The rows of a group lie close to one hidden flat surface of 7 dimensions, which passes through zero. Surfaces can cross.
In the rows, 128 means zero.
Known rows, each followed by its group:
[126 151 119 114 124 171 132 130 113 138 124  97 159] => Seza
[121 125 129 142 138 151 109 111 118  95 142 118 143] => Seza
[127 167 125  93  95 119 156 175  82 164 130 119  93] => nivo
[133 120 118 203  84 136 115 116 116 170 144  93 143] => rul
[137 121 179  59 146 120  80 155 117 130 147 169 121] => konev
[149 106 137 117 113 119 117 146 122 164 156 135 135] => Seza
[123 112 112  96 113 174 173 111 117 111 111 179 172] => ren
[113  72 111 152  92 154 106 152 176 160 134 112 157] => rul
[121 144 154  91 153  94 128 124 134  96 104 176  87] => rul
[129 188 132  93 154  82 166 142 127 134  85 119  88] => rul
[ 72 105 101 191 140 167 196  88 110 105 108 134 100] => nivo
[128 157 130 156  85 149 134 121  82 160 116 115 149] => fuve
[152 129  97 118 136  88 184 136 143 151 133 128  91] => fuve
[133 120 129  65 147 169 125 156 103 134 163 115 157] => rul
[122  66 144 148 125 163 113 107 117 147 170 157 129] => Seza
[134 166 162 132 109 139  97 131  51 149 150 119 122] => fuve
[113 110  93 148 153 137 145 145  96  98 196  84  66] => konev
[143 123 155  68 118 145 115 122  94 124 163 194  99] => nivo
[136 150 109 140 110 131 175  80  96 104 122 171 100] => nivo
[139 182 134 162 158  66 162  88 150 151  67 113  99] => ren
[119 178 178  83  88 149 105 147  68 176 116 159 105] => konev
[113 111 130 160  97 134 114 118  95  80 141 170 122] => fuve
[138 219  86 203 126  82 191  85  66  80 105  77  86] => ren
[ 91 124 115 154 140 124 139 149 136 111 108  99 120] => nivo
[111  85 163  94 161 139 140 117 153 185 130 176  77] => ren
[108  95 135 131  85 166  66 153 154 119 129 128 173] => konev
[131  78 157 109 129 183  97 124 105 177 177 146 144] => nivo
[144 162 146  96 155 173 165  81  61 157 137 142 137] => Seza
[179 126 117 176 138  83 170  69 114 132 139 147 137] => Seza
[128 159 115 197 143 120 185  65  87 150 119 109  83] => ren
[102 102 119 154  98 173 140  96 158 133  88 157 159] => konev
[145 160 135 128 108  83 121 135 126 120 111 145 118] => rul
[122 151  83 150  90 118 169 132 125  90 109 127 111] => nivo
[153 137 107 153 127 101 114 150 124 129 155  69 145] => konev
[155 138 109 110 100 126 160 129 129 143 117 142 162] => rul
[148 185 120 140 115 145 182  82  49 115 113 138 159] => ren
[132 168 180  55 114 107 101 172  66 138 138 172  88] => fuve
[ 99  90 111 148 139 125 140 112 194  79  94 156 125] => Seza
[119 120  83 157  95 134 123 164 115 108 168  78 107] => ren
[132 122 113 147 146 237 121  68  86 108 166  90 217] => Seza
[164 131 129 114  68 110  59 190 120 134 165 104 170] => rul
[137 170 124 155 150  89 134  76 159  43  60 142 182] => ren
[128 107 105 126  35 149 145 182 125 181 123 133 162] => fuve
[130  98 101 132 142 119 130 142 159 107 142 108 132] => konev
[110 111 132  92 208  96  58 143 235  27 108 108 140] => fuve
[119 121 122 182 142 143 147  68 113 101 128 136 123] => fuve
[125  87 130 122 178 129 116 126 113  93 190 132  94] => konev
[ 96 120 105 156 141 116 144 128 159  77  98 120 122] => nivo

New rows, each followed by its group:
[132  92 142 135 119 164  95 127 124 159 161 122 161] => ren
[ 77  93 130 128 138 217 140  96 126 128 122 145 130] => Seza
[130 119 180 127 172 132 105  75 123 133 120 174 138] => ren
[147 194 125 177 142  62 133 101  75  69 131 112  83] => fuve
[117 125 114 203 145 106  97 106 134  70 148  91 104] => ren
[167 169 114 192  85  98 139  91  90 129 125 122 141] => rul
[146 149 123 127 121 121 148 100 117 130 122 145 122] => nivo
[ 79  89 159  88 127 175  80 139 120  84 146 187  95] => konev
[148 137 107 173 128  91 204  83  69 125 148 159  61] => fuve
[ 82 122 100  82 102 126 176 203 152 125  92 139  91] => nivo
[131 188 141 107  93 124  88 179 125 162  96  72 171] => fuve
[140 167 162 104 149 121 106 103  83  73 121 161 151] => ren
[119  98 170  60 150 115  99 157 137 123 141 193  90] => Seza
[132 126 123 106 134  97 134 143 164 114 106 146 123] => Seza
[149 138 144 125 175  98 148  89 118 118 127 151 118] => konev
[ 46 132 149 160 194 130 189 147  96 161  80  80  80] => nivo
[138 114 116 110  55 133 123 194 114 176 149 124 145] => fuve
[147 120 124 149 128 131 153  98 112 154 137 137 133] => Seza
[176 134 142 123 122 114  71 148  88 128 192  98 163] => Seza
[103 118 111 213 153 136 143  85 130 104 117  86 140] => nivo
[126 135 113  65 109 159 119 187 164 147 111  96 176] => Seza
[140 144  97 124 145 121 195 117 170 186  88  98 135] => fuve
[123 135  99 176 111 151 148 113  71 112 168 101 104] => ren
[115  83 119 130 117 159 113 136 141 123 152 130 145] => ren
[122  94 160 146 153 151 108  97 118 169 153 140 108] => ren
[141 194 121 130 117  70 144 155 125 148  94  90 105] => rul
[141 124 121 134 134 157 118 114  93 101 162 115 163] => rul
[ 99 123 127 150 145 135  72 128 143  42 132 109 130] => Seza
[118 114 141 114 172 163 105 111  95  88 169 129 133] => rul
[111  94 132 149 153 151 104 100 133  78 147 138 132] => rul
[111  72 123 171 105  76 126 150 186 136 117 160  80] => Seza
[ 58 127 118 171 177 120 183 143 144 126  68  81 104] => nivo
[168 150 143 137 131 122 106  97  98 143 153 126 139] => nivo
[125 121 107 143 131 134 157 122 127 134 135 117 116] => konev
[142 152 160 156 150 118 102  94  91 127 138 121 130] => ren
[120 169 116 154 118 151 141 118  99 139 116  83 134] => Seza
[132 116 154 123 141 143 125  96 140 157 113 154 158] => ren
[160  75 112 202  91  39 156 129 171 174 130 154  94] => Seza
[131 141 108 171 138 118 129 108 140 105 118  93 138] => fuve
[162 147 117 152  86 128  94 135  99 133 168  95 148] => nivo
[129 127 124 159 129 121 131 104 105  98 140 137 114] => fuve
[110 100 100 187 117 163 169 109  93 179 173  98  67] => ren
[153 109 132 144 165 120  79 131 104 118 211  82 111] => fuve
[113 164 154 146  95 157 131 104  70 139 101 149 140] => fuve
[126 144 112 127 121 116 150 148 148 155 106  99 124] => rul
[145 125 164  38 135 144  98 168 106 155 159 152 135] => Seza
[129 155 119 109 127 118 147 127 116  91 112 144 129] => ren
[166 167  95 130 134  52 149 135 174  82  88 108 154] => Seza
[112 122 144 151 173 109 124  79 145  78 110 157  98] => ren
[120 120 149 111 135 184  90 134 137 180 130  94 174] => fuve
[144 196 114  45 115  67 174 182 164 118  56 142 134] => ren
[144 131 103 140  85 141 125 120 107 107 155 139 126] => nivo
[144  92 143 119 110 136  54 163 188 147 126 105 220] => ren
[151 182 139 148 158  98  88 129  97 118 152  58 121] => fuve
[150 123 140 139 155 117 111  94 104  88 157 147 134] => Seza
[107 151 142 111  99  90 101 151 126  42  90 185 114] => fuve
[129 149  84 109  98 145 203 129 118 116  96 141 150] => ren
[136 138 174 138 155 101  66 130 109 142 155 112 100] => ren
[121 115 129 131  64 135 110 160  96 125 143 154 135] => fuve
[133 112 125 131 122  72  83 166 173  81 130 126 124] => Seza
[134 199 128 150 140 120 128 108  79 102 122  86 118] => Seza
[165 124 143  88 126 142 165 117  95 204 148 156 141] => Seza
[143 165 119 144 149  75 127 103 159  59  93 129 124] => nivo
[110 129 123 113 147 141 147 110 181 127  73 136 149] => fuve
[146 134 141 107 141 116 148 112 114 143 130 154 119] => Seza
[122 110 125 131  95 159 102 152  90 121 175 124 124] => nivo
[136 130 154  47  96 140  86 194  79 140 180 158  96] => nivo
[149 143 106 155 144  95 187  75 145 114  94 145 136] => Seza
[137 126 134 136 126 143 128 109 107 140 143 136 127] => nivo
[127 120 136 116 131  89  83 178 182 146 127  97 114] => ren
[140 122 157 105 136 129 123 115 127 150 119 161 142] => konev
[129 107 127 189 100 178  95 128  82 180 189  64 154] => rul
[106 157 110 231  96 131 117 117  88 131 132  55 103] => Seza
[169 103 154 151 144 118  82 101  79 112 202 141 140] => Seza
[153 134 128 154 163 147 152  89  87 190 170  85 113] => fuve
[134 132 121 106 104 158 143 136  93 137 141 136 152] => ren
